The same things were measured in two ways. Each way mixes the same 12 hidden numbers, adds some noise and spreads widely along 7 directions of its own, which tell nothing about the thing.
Some things both ways: the first way, then the second way.
[ 0.76 -1.52  0.45 -0.96 -4.14 -2.66 -2.80  0.51 -0.23 -3.36  2.13  0.29
  2.38 -1.61  1.72 -1.52  1.79  2.26  4.25 -0.93 -0.25]
[ 1.53 -1.49  3.06 -0.61  1.28 -1.44  2.98  0.50  3.67  2.62 -1.25  3.01
 -2.58  6.05  3.32 -4.99 -4.88  2.13 -4.30  0.40 -3.12  0.94 -2.73]

[-0.49 -0.96  2.52 -1.24 -0.71 -2.00 -1.31 -2.99  0.26  1.94 -0.05 -3.31
  0.22  0.14 -1.71 -3.68  0.03  5.01 -1.35 -1.72 -2.60]
[-4.29 -0.95 -3.29 -2.54  0.43 -0.28  2.28  0.53 -5.56  0.82 -0.33 -0.41
  3.30 -3.54 -2.48  3.65 -1.22 -2.68 -0.97  4.82  4.46 -2.50  4.16]

[-3.07  0.64  0.18  0.43 -1.11 -0.99 -3.72  0.20  2.97 -4.98 -1.87  1.55
 -1.34 -1.09  3.91 -2.54  1.72 -1.34  3.95  0.30  0.78]
[ 4.41  0.89 -0.91  3.38 -1.36 -2.00  1.90  1.63  1.43  0.81 -0.10 -0.83
 -1.14  0.62  4.48 -4.82 -2.55  0.67 -1.40 -0.94 -1.14 -3.23  0.72]

[-3.74  1.06 -0.53 -0.31  2.38  2.62  0.39  1.79 -0.24 -1.55 -1.57 -3.09
 -2.54  0.05  1.66 -4.02 -0.67  1.28 -1.97 -1.18 -1.91]
[ 3.38  1.77  0.40  3.56 -3.77  1.55  1.00 -3.12  2.46  0.63 -1.14 -1.10
 -1.15 -1.78  4.91 -2.29 -0.49  0.23 -1.38 -0.82  0.28 -4.76  0.34]

[ 0.98 -1.62 -3.04 -2.69  1.78  2.00  4.80  1.61 -0.92 -2.73  1.98  1.84
  1.94 -0.79  1.32  4.39  0.46 -8.09  2.91 -0.65  1.20]
[ 0.38  0.03  1.72 -4.94 -2.17 -0.52  4.14 -5.31  2.12  0.81  1.00  1.93
  4.54  4.68 -4.03  0.19  0.76 -2.61  1.94 -0.12 -0.33  1.50  1.51]

[ 0.70  3.88 -1.90  2.14 -0.58  0.21  3.76  0.30 -2.40 -1.38  0.44  0.84
 -1.68  0.69 -0.22  2.92 -1.05 -1.71  0.29 -3.40  0.94]
[-0.47  0.00  1.03 -0.11  0.22  0.58 -3.77 -0.24  0.99 -2.59 -0.59  2.13
  0.98  1.84 -1.78  2.14  1.31  1.30  2.11 -1.95 -2.94  4.01  1.40]

[ 6.16 -6.78  2.35  0.62 -0.54  1.73 -1.03 -1.25 -2.71 -0.76  1.96 -1.38
  0.07 -5.65 -6.49 -1.48  2.61 -2.92 -3.05  0.60 -1.60]
[ 0.86  0.94 -2.79  6.28  0.29  0.32 -2.64  1.18  2.30 -1.23 -4.34 -2.21
 -3.23 -0.14  1.75 -0.68 -0.42  1.81 -1.65 -0.35 -0.48 -0.12 -2.23]

[-0.68 -3.39 -1.66 -2.46 -0.33  0.80  0.73  0.12  0.18  0.39  0.77  0.63
  1.81 -2.83  1.41 -1.08 -0.15 -0.49  3.17  6.43 -0.65]
[-1.14  2.24  0.82  1.25 -1.89  2.92  1.21 -1.97  0.51  1.51  2.84 -2.63
 -0.77 -1.01  1.41 -1.43  0.99 -0.27 -1.42  0.37  3.79 -2.65 -2.04]

[-4.25 -0.80  0.89 -0.75  0.20 -0.61 -0.02  2.81  1.58  2.26 -5.72  0.84
 -0.26 -2.13  1.72 -7.76  0.93  1.97  2.55  4.85 -2.69]
[ 0.70 -1.96 -1.13  3.78  1.66  3.02 -3.04  4.05  1.41  0.51  1.38  0.57
 -3.47 -1.05  2.22  2.17 -0.34  2.75 -2.61  1.13 -2.56 -2.82 -2.72]

[ 1.65 -1.33  0.68  0.34 -3.19 -2.58  0.94  0.69 -0.94 -2.13  2.66  5.27
  1.93 -0.71  1.07  3.54  0.68 -2.11  3.40  3.35 -0.16]
[ 2.83  1.05  0.84 -0.61 -1.48 -0.22  2.80 -0.55  3.83  1.16  1.94  0.99
  1.33  1.85  3.16 -2.63 -3.68 -0.89 -0.67  0.58  0.10 -2.57 -1.47]

[ 0.91  0.72  3.25  0.57 -2.88 -1.16  1.22  0.28 -3.05 -2.34  3.30  1.05
 -1.64  3.20 -1.81  1.92 -0.73  0.63 -1.66 -2.94 -0.79]
[-1.84  1.20  1.41  0.73  0.85 -0.04  0.72 -0.23  1.13  1.83 -3.99 -0.48
  1.43  1.55  0.78 -0.43 -1.32  0.52 -1.58  2.32  0.83  0.27 -0.22]

[ 0.17 -2.21 -1.97  1.52 -0.34  0.15  3.61  1.26  0.26  3.20 -0.04  1.41
  3.12 -1.95 -0.36 -0.55 -0.58 -1.10  5.15  3.33  0.08]
[-2.65 -1.34 -1.68 -0.24  0.59  0.91 -1.09 -0.35 -1.59  0.00  1.82 -0.01
  0.12  1.69 -2.65  3.06  1.84  0.70  0.42  1.53  1.52  1.01  0.01]

[-2.54  1.91 -0.94 -3.15 -2.90 -4.04  2.83 -2.83 -1.96  0.85  0.67  4.13
  1.31  1.04  2.71 -0.66  0.20  1.72  3.46  1.05  0.29]
[-0.91 -2.94 -2.59  0.56  0.33 -0.03  3.33  2.56  0.52  1.06  1.81  0.81
  0.54 -2.22  0.15  1.76 -1.93  0.58 -6.18  2.45  0.81 -0.38  0.96]

[-0.83  1.08 -1.63  0.30 -3.81 -0.90 -2.62 -1.44  2.03 -0.25  1.27  4.46
  2.02 -4.48  0.82  1.66 -1.39  1.34  4.76 -0.68  2.48]
[-2.05  1.54 -4.93  0.13  4.18 -1.51 -0.99  1.31 -4.39 -0.71  4.17  2.93
 -1.28 -2.43 -1.61 -0.56  2.93  1.63 -0.30  1.26  1.71  4.05  1.26]

[-3.65  3.23 -4.96 -3.06 -1.63 -0.28  4.48 -1.04  1.10  0.09  1.48  4.13
 -1.33  1.43  3.85  3.47  0.74  3.41  5.29  0.57  1.74]
[ 1.65 -6.05 -0.17 -1.32 -5.57  0.28  2.23 -0.50  0.42  3.34  2.86 -1.30
 -3.01  0.29  3.72 -0.36  3.42 -1.68 -7.31 -2.23 -1.23 -5.51  2.89]

[-4.30  0.01  0.56 -2.43  1.52 -0.34  1.24  1.20 -1.04  0.43 -1.78  0.17
 -1.43  5.53  2.24 -2.17 -0.58 -1.05 -1.02 -0.25 -0.17]
[ 1.23 -0.79  0.59  2.55 -2.77 -0.74 -0.55  2.04  4.19  1.77 -3.01 -4.05
  1.29  1.93  1.63 -1.46 -0.98 -1.30 -4.45 -0.60 -1.99 -2.21  1.31]

[ 0.63 -2.79  1.00 -5.95  0.81  0.05  1.00 -0.45 -2.13 -1.96  2.37  0.23
  0.72 -2.47 -1.79 -0.78  1.80 -1.17 -1.69  4.01  0.07]
[-1.85 -2.12 -1.38  5.10  0.96 -0.54 -0.58  4.65  4.00 -0.94  0.13  1.73
 -2.82  1.57  3.40 -2.84 -0.48  4.68 -3.55 -2.18 -3.32  3.02 -0.86]

[ 1.38 -2.62 -1.53 -4.70 -4.33  1.28 -5.72 -1.97  1.03 -2.54 -1.94 -3.67
  0.15 -6.10 -0.29 -2.96  1.78  2.81  3.45 -2.07  0.39]
[ 3.58 -0.94  3.55  0.75 -1.44 -0.95  4.87 -1.14  0.63  2.54 -1.07 -0.24
  0.54 -1.51  5.45 -7.02 -1.88 -0.36 -5.24  0.69 -0.37 -1.49  1.24]

[-0.17 -1.59 -0.85  0.56 -0.55 -1.70 -0.99  2.13  0.57 -1.87 -0.36 -0.12
 -0.27 -0.60  0.97 -2.16  1.81  0.93  4.09  1.69 -1.00]
[ 2.55 -1.99  0.54 -0.87 -1.98 -0.12 -2.12 -1.31  2.65 -0.13  1.04  1.75
 -3.27  4.00  1.95  0.74 -1.48  0.32 -0.59 -2.83 -4.19 -1.20 -0.71]

[-1.59  1.43  0.07  3.99 -1.58 -0.51  0.10  0.39  1.51  5.70 -0.84  3.15
  1.53  1.51  1.23 -1.45 -1.80  1.21  0.78  0.02 -0.10]
[-2.67 -0.07  0.74 -2.14  2.58  2.17 -1.23  2.42 -3.34  2.05 -1.98 -0.57
 -0.36  2.44 -2.86  2.09  1.32 -0.90  0.67  2.33  0.81 -0.61 -1.44]

[ 2.25  0.22 -5.96  2.70 -0.74  0.55  3.40 -1.54 -1.99  1.03  1.70 -0.95
  1.84 -0.93  0.82  2.51  0.95 -2.56  4.42 -2.85  3.11]
[ 0.14  2.20 -3.41  1.11 -0.34  2.68 -3.64 -1.12 -3.50 -1.39  2.29 -3.42
  0.89 -3.51 -2.42  1.80  0.64 -3.22  1.02  2.30  3.35  0.65 -0.88]

[-0.48  1.18  0.56  4.40  0.80  0.89 -0.70  1.29 -1.89 -3.11 -0.22 -3.68
 -0.31 -3.09  1.29 -2.97 -0.46  2.12 -3.40 -5.81 -1.93]
[ 0.34  4.53  2.76 -1.62  1.28 -1.39  0.31 -3.27  2.46 -0.57 -1.85  1.64
  2.16  3.84 -3.93  0.28  2.11  0.50  4.46 -2.15 -0.91  3.75  0.03]

[ 3.68 -0.61  0.21  1.40  0.03  1.21  0.39 -2.37 -1.95  0.02  0.12 -2.10
  0.73 -6.43 -2.49 -0.13 -1.11 -2.00 -2.29 -0.36 -1.89]
[-0.85 -4.32 -2.51 -0.74 -0.72 -0.54  3.38  0.88 -3.76 -0.38  3.44  0.99
 -2.14 -1.61  0.64 -0.20 -1.81  0.83 -4.31  1.30  0.90 -3.06  2.36]

[ 0.77 -1.43  3.74 -0.91 -3.19 -3.57 -3.90 -0.98  0.23 -0.65  1.41  4.70
 -0.92  0.01 -1.15 -0.02  0.46 -2.43  2.43  2.56 -1.26]
[-1.74  3.48  2.62  3.23  0.32  0.43  1.56  1.37  4.48  2.58 -7.40 -2.73
  2.05  1.86  0.15 -0.53 -0.19  0.46 -1.09 -0.11  0.01  0.51 -1.14]

[-2.66  1.26  3.70 -1.97 -0.96 -2.49  0.31 -1.93 -2.54 -0.53 -1.17  2.17
  0.83  2.06  0.21 -3.41 -2.50  0.33 -4.84  0.65 -0.54]
[ 2.08  0.51 -1.97 -1.20  0.23 -1.34  3.10 -1.57 -1.79  0.90  2.30  0.89
  2.81 -1.45 -2.37  1.26 -0.05 -1.28 -0.70  2.47  0.95 -1.66  3.13]

[ 0.64 -0.54  1.84 -6.02 -3.92 -3.49 -1.75 -2.43  0.46 -1.74  2.38  4.90
  0.53  1.80 -0.22  3.15 -0.51 -2.24  2.90  5.99  1.29]
[-0.45 -1.55  2.17  0.24  0.10  1.76 -1.16  1.40 -0.41  2.67  2.05  0.53
 -4.48  1.65  5.19 -5.68 -2.29  0.21 -3.59  0.48 -3.30 -3.75 -1.07]

[-3.08  2.89 -0.97  0.90 -1.70 -1.93 -0.88 -0.50 -0.29  5.64 -0.99 -2.60
  2.11  1.24  2.77 -3.13 -1.84  6.88  1.31  1.83  0.00]
[-0.31 -0.31  0.99  1.34 -2.95  0.20  3.21  0.59  0.33 -0.44  0.05 -2.52
  4.78 -1.84  1.08 -0.15  0.39 -1.02  0.51 -1.18  3.03  1.69  2.23]

[-0.13  0.14 -1.66  0.71  1.19 -0.91  5.37 -1.38 -3.68  4.29  1.61  2.53
  2.01  1.14 -1.51  1.82 -2.90 -2.50 -0.47  1.62  1.45]
[ 2.56 -1.76 -1.03  0.57 -1.51 -1.64  3.72  0.71 -0.19 -0.25  0.64 -0.15
  2.31 -2.06  2.07 -0.58 -1.86 -0.23 -1.82  1.08  1.61 -1.55  2.31]

[-1.15  1.69 -2.20 -0.13 -0.09 -0.76  2.88  1.63 -0.31 -2.78  2.94  4.92
 -0.03  1.15  3.11  3.81 -0.18 -3.06  2.82  3.10  1.04]
[-0.28 -2.91 -4.38  2.67 -3.81  0.08  2.58  2.38  2.06  1.31  3.78 -0.51
 -1.44  1.02  3.81  0.05 -2.53  1.86 -7.38 -0.01  1.75 -2.54  1.27]

[ 0.49 -0.37 -0.47  1.29  1.05 -3.09  4.60 -4.69 -7.04  1.51  3.18  0.23
  0.81  1.33 -1.58 -0.81 -0.41  1.57 -4.59 -2.42 -0.41]
[ 3.90 -3.54 -0.51 -3.78  0.38 -2.08  0.42  0.00 -1.97  0.43  1.87  0.96
 -4.88 -0.33  0.07  1.81 -2.52 -1.48 -3.29  0.12 -2.94 -4.46 -0.24]

Other things, the second way, with their names:
j174: [-5.90  1.02  1.03 -1.88 -0.37  0.73  0.74 -2.35  1.71 -1.04 -0.57  1.90
 -0.15  3.73 -3.78  4.84  1.21  1.92  2.02 -2.05 -0.20  1.63  0.76]
j399: [ 3.84  0.02 -0.94 -2.92  2.39  0.29 -1.31  0.53 -3.62  1.43  5.06  0.54
 -4.12 -1.35 -2.02  1.50  2.69 -2.10 -0.24 -1.29 -1.71 -0.01 -2.29]
j739: [ 1.93 -0.47 -0.05  0.98 -1.33 -1.16  1.26 -1.67  1.40 -0.09  1.71 -0.19
  1.68  0.32  0.38 -1.20  1.41 -0.71  0.82 -1.25 -0.67  1.40  0.98]
j942: [ 1.59  4.15 -0.45  2.79  0.42  2.69 -1.13 -1.28  0.65  0.24 -1.20 -2.58
  0.73  0.33 -1.29 -2.42  2.22 -1.83  3.84 -0.33  1.22  1.41 -4.03]
j907: [ 1.11  1.32 -2.99 -5.46  2.05 -1.47 -3.21 -2.09 -4.34 -4.82  8.50  4.89
 -3.49 -3.19  0.85  0.11 -2.89 -0.14 -0.19  0.95  2.38  1.88 -0.50]
j163: [-4.04  0.06 -1.04  2.78  1.95 -2.16 -0.32  7.19 -1.56  0.01 -0.59 -1.64
 -2.43  1.11  2.63 -2.49 -3.74  3.48 -5.27  0.95  1.66 -0.25  0.66]
j104: [ 2.19 -2.71 -2.70  0.30  0.10 -0.41  2.18  1.18  0.18  0.33  2.23  3.15
 -0.77 -4.32  4.75 -1.15 -3.06 -0.79 -2.29  2.35 -0.81 -4.56  0.50]
j23: [-5.80 -0.83  0.51  0.15 -2.63  4.07 -0.56 -2.62 -0.29  2.98 -0.40 -3.24
 -1.90  3.80 -4.39  5.26  5.67  1.72 -5.09  0.36  2.48 -1.99  0.79]
j651: [-4.12  2.37  0.01 -4.41  3.02  4.72 -2.75 -1.71 -3.50  1.81  3.98  2.50
 -4.75  0.80 -2.66  2.85  0.61 -0.76 -0.56  2.73  0.77 -2.43 -3.51]
j362: [-0.03 -3.91 -0.37 -1.89  1.66 -2.28 -2.05  2.84  0.60 -1.54  2.46  3.22
 -4.07  2.83  0.10  0.10 -1.08  0.82  0.46 -3.94 -6.23  3.41 -0.49]
j147: [-0.10  2.72 -0.46 -2.29  1.80  2.63 -3.10 -0.51 -3.99  1.81  0.80 -0.78
 -3.37 -0.77  1.67 -2.47 -3.62 -3.18 -0.66  4.76  1.85 -4.91 -3.40]
j884: [-3.95  0.85 -1.66 -0.96  5.27 -0.08 -2.83  4.42 -1.79 -2.05  1.60  5.17
 -0.89  0.37 -0.03 -0.73 -2.80  2.67  0.18  2.35 -0.75  3.66 -0.73]
j584: [-3.13 -1.72 -4.10  2.92 -1.52  0.75 -1.44  1.36 -1.29  1.23 -1.31 -2.69
 -0.71  1.18 -2.02  2.09  2.68  1.37 -6.87  1.17  1.67  1.93  2.55]
j923: [ 0.47 -0.68 -2.97 -1.92 -0.24  2.87 -2.74 -0.08 -4.68  0.24  2.76 -0.45
 -1.10 -3.73 -0.83  4.15  0.25 -2.84 -2.21  2.69  2.43 -1.19 -0.11]
j51: [ 3.29  1.40  4.14 -4.46 -2.40 -1.36 -0.07 -3.55  3.36  1.03 -2.65 -1.60
  0.29  5.47 -2.86  1.20  1.94 -3.69  3.43 -4.20 -2.91 -1.15 -0.81]
j149: [ 1.76 -0.72 -4.13  2.22 -1.06  0.46 -4.10 -1.33 -0.31 -3.11  0.62  2.00
 -1.75 -0.83  1.37 -0.78  0.67 -0.31  2.84 -1.41 -2.18 -0.01  0.90]
j290: [ 3.84  3.12  0.60  4.03  0.85  0.81  0.79  0.56  0.86 -0.99 -3.15  1.00
  4.61 -3.37  1.24 -0.31  1.98  0.79  4.13 -0.52  0.24  3.19  1.11]
j355: [ 1.29  0.67  0.62  2.94  0.93 -0.67  3.38  0.12  2.14 -0.83 -3.31  2.72
  4.31 -3.30  2.05 -2.22 -0.93  0.87  0.91  0.81 -0.30  3.49  1.38]
j664: [-4.42 -3.44 -4.48 -0.84 -1.16 -2.53  2.95 -0.13  0.90  0.43  0.59  2.63
 -0.05  2.62 -2.80  2.51  2.76  1.91 -5.90 -0.83  0.87  5.66  3.44]
j905: [ 3.59  5.33 -3.33  3.65 -1.76 -0.68 -3.38 -4.34  1.15 -2.96  1.13  0.01
  3.72 -0.39  0.18 -1.56  1.06 -0.65  5.86 -0.32  0.71  1.29  2.05]
j840: [ 1.23  0.60  1.27  5.24 -3.32 -1.51 -1.37 -0.14  4.14  0.77 -2.99 -4.34
 -0.54  2.88  2.16 -3.04  3.82  0.68  0.85 -4.83 -2.82 -1.42  1.19]
j683: [ 2.12  4.20  1.71  4.06 -1.39  3.01 -2.38 -1.46  0.89  0.52 -4.21 -3.02
  2.66  0.83  0.70 -0.90  2.15 -0.50  4.45 -0.68  0.37 -0.50 -0.33]
j263: [-1.04 -0.04 -2.36 -1.48  2.13 -0.34 -0.71  2.48 -0.48 -3.18  1.65  4.56
  0.26 -2.40  0.69  1.60 -2.47  0.55  3.20  0.29 -0.33 -0.13 -0.13]
j720: [-2.43  3.51  1.31  2.20  2.69  5.35 -0.28  1.40 -0.79  5.24  0.59 -2.31
 -2.24 -0.31 -0.70 -0.70  2.04  0.75 -4.47  4.39  1.34 -3.99 -3.43]
j887: [ 3.23 -2.61  0.72 -5.05 -2.46 -0.65  2.11 -1.87 -2.89  3.37  3.28  0.27
 -4.73  2.15  3.17 -0.38 -0.70 -2.28 -3.62 -0.01  0.21 -7.76  0.43]
j202: [-5.64  0.61 -0.55  1.10  3.19  1.02  0.38  4.82  0.12  2.04 -1.09 -0.54
  1.95  0.36 -1.63  2.34  0.07  1.85 -3.15  3.02  1.93  1.78 -0.62]
j871: [ 0.70  0.82  1.16 -0.02 -3.43  0.91  5.79 -3.17  0.05  3.21 -2.22 -1.93
 -0.40 -1.00  2.15 -1.01  2.54 -1.99 -1.26 -0.96  2.86 -4.58  0.28]
j528: [-3.30  2.09 -3.89  2.67  3.68  1.12 -2.27  5.04  0.43 -2.50  0.83  3.14
  2.47 -1.31  0.38  0.01 -2.62  1.93  2.44  3.25  0.77  1.66 -0.63]
j795: [ 0.19 -0.74  3.17 -1.58  1.42  0.58  1.73  1.93  2.51  2.91 -2.11  1.61
  0.75  3.24  0.06 -0.41 -0.96  0.80 -3.93  1.19 -2.58  0.35 -0.74]
j618: [ 0.93  1.98  4.13  2.08  0.72  0.44 -2.20 -1.60  2.71 -2.28 -3.16  2.70
 -0.44  1.48  2.73 -2.06  1.34  3.01  4.90 -2.61 -2.15  1.57 -0.97]
j287: [-0.95 -0.42  2.11  1.70 -4.55  0.48  3.29 -2.01  2.46  0.39 -6.17 -1.77
  2.94  2.06  1.58 -1.62  0.65  0.04  0.15 -1.08  0.87 -2.05  2.80]

Some of these things the first way, each followed by its name:
[-1.28  1.83 -3.30  4.04  1.16 -0.27  5.28 -0.59 -3.03  1.57  4.35  2.22
  0.60  2.77  1.46  3.07 -2.21  2.13 -1.47 -1.70  1.04] => j887
[ 2.30 -2.33 -2.60 -2.96 -1.04 -0.47  4.11 -2.39 -3.50  1.89  3.36  2.48
  0.40  2.50 -3.41  1.84  1.29 -0.38 -0.83  1.47  2.49] => j923
[-0.46  1.84  0.31  0.87  1.44  2.24  3.39  0.94 -0.14  3.61  1.40  2.82
 -1.82  3.05 -1.45  3.80 -3.88 -5.33 -1.39  0.85 -0.96] => j287
[-1.85  1.29 -1.83  3.33  0.88 -0.47  0.16  1.78  0.32  2.65 -1.08 -0.23
  0.96 -2.78  1.60 -1.05 -1.13  1.36  2.93 -1.68 -1.02] => j202
[ 2.92  3.95 -2.71  6.22 -0.92  0.33  1.45 -2.42 -2.42  1.94  6.15  1.46
  0.57 -5.40 -0.24  6.01 -0.99  1.57 -0.26 -5.10 -0.21] => j871
[ 1.51 -3.16 -3.44 -1.86  0.90  1.72 -0.02  0.81 -0.08 -2.94 -1.88 -1.32
  0.07 -6.28 -0.70 -1.97  3.35 -1.68  2.54 -2.78 -0.04] => j795
[-2.57  3.27  1.75  2.69 -2.05  1.22  1.50  2.28 -0.33 -0.55 -0.64 -0.56
 -2.80  1.03  0.79 -1.32 -1.61  3.58 -0.03 -1.17 -1.74] => j618
[-4.58  3.67  0.70  0.23  1.67  1.61 -1.18  2.15 -0.78  1.76 -3.32 -2.44
 -1.75  0.65  0.45 -5.99 -0.85  2.51 -3.99 -2.76  0.64] => j290
[-4.07  4.33 -2.63  1.66 -0.71 -1.14  2.40  0.95 -0.95  0.81  0.53 -1.69
  1.87  0.75  4.50 -0.56 -0.52  3.78  3.52 -3.18  1.51] => j739
[-4.55  0.48 -3.75 -0.59  5.60  2.20  6.21  2.88  0.68  1.46 -0.60  0.69
  1.01  1.26  2.50  0.19 -0.25 -4.08  2.32 -0.25  1.16] => j528
[ 0.96  0.22  1.50  0.92  0.22  0.12  1.71 -0.10 -1.31 -2.76  1.92 -0.04
 -2.35 -2.38 -1.18  1.26  2.01  0.74 -1.64 -1.88 -2.41] => j263
[ 2.81  0.37 -1.10  1.73 -3.40 -0.30  3.97 -1.80 -0.48 -0.37  1.25  4.06
  0.43 -3.46 -0.98  2.07 -0.97 -0.20  2.78  2.10 -1.81] => j23
[-3.04  1.41 -0.62  1.83 -3.38 -2.76 -2.93 -1.42  2.76 -4.56 -0.04  2.08
 -2.17  0.73  4.49 -0.32  0.56  1.71  6.96  0.39  0.48] => j163
[ 4.05 -0.60  3.50 -1.00 -2.87 -4.46 -3.77 -1.75 -2.67 -2.63  3.86  1.56
  0.33 -2.33 -2.32  2.31  1.58 -0.73 -0.55  2.32 -0.61] => j362
[-0.33 -0.14 -1.40  1.87 -0.85 -0.22 -3.00  0.78  1.61  1.29 -1.85 -1.47
  1.54 -4.04  0.64 -2.11 -1.29  2.62  2.34 -1.74 -0.75] => j884
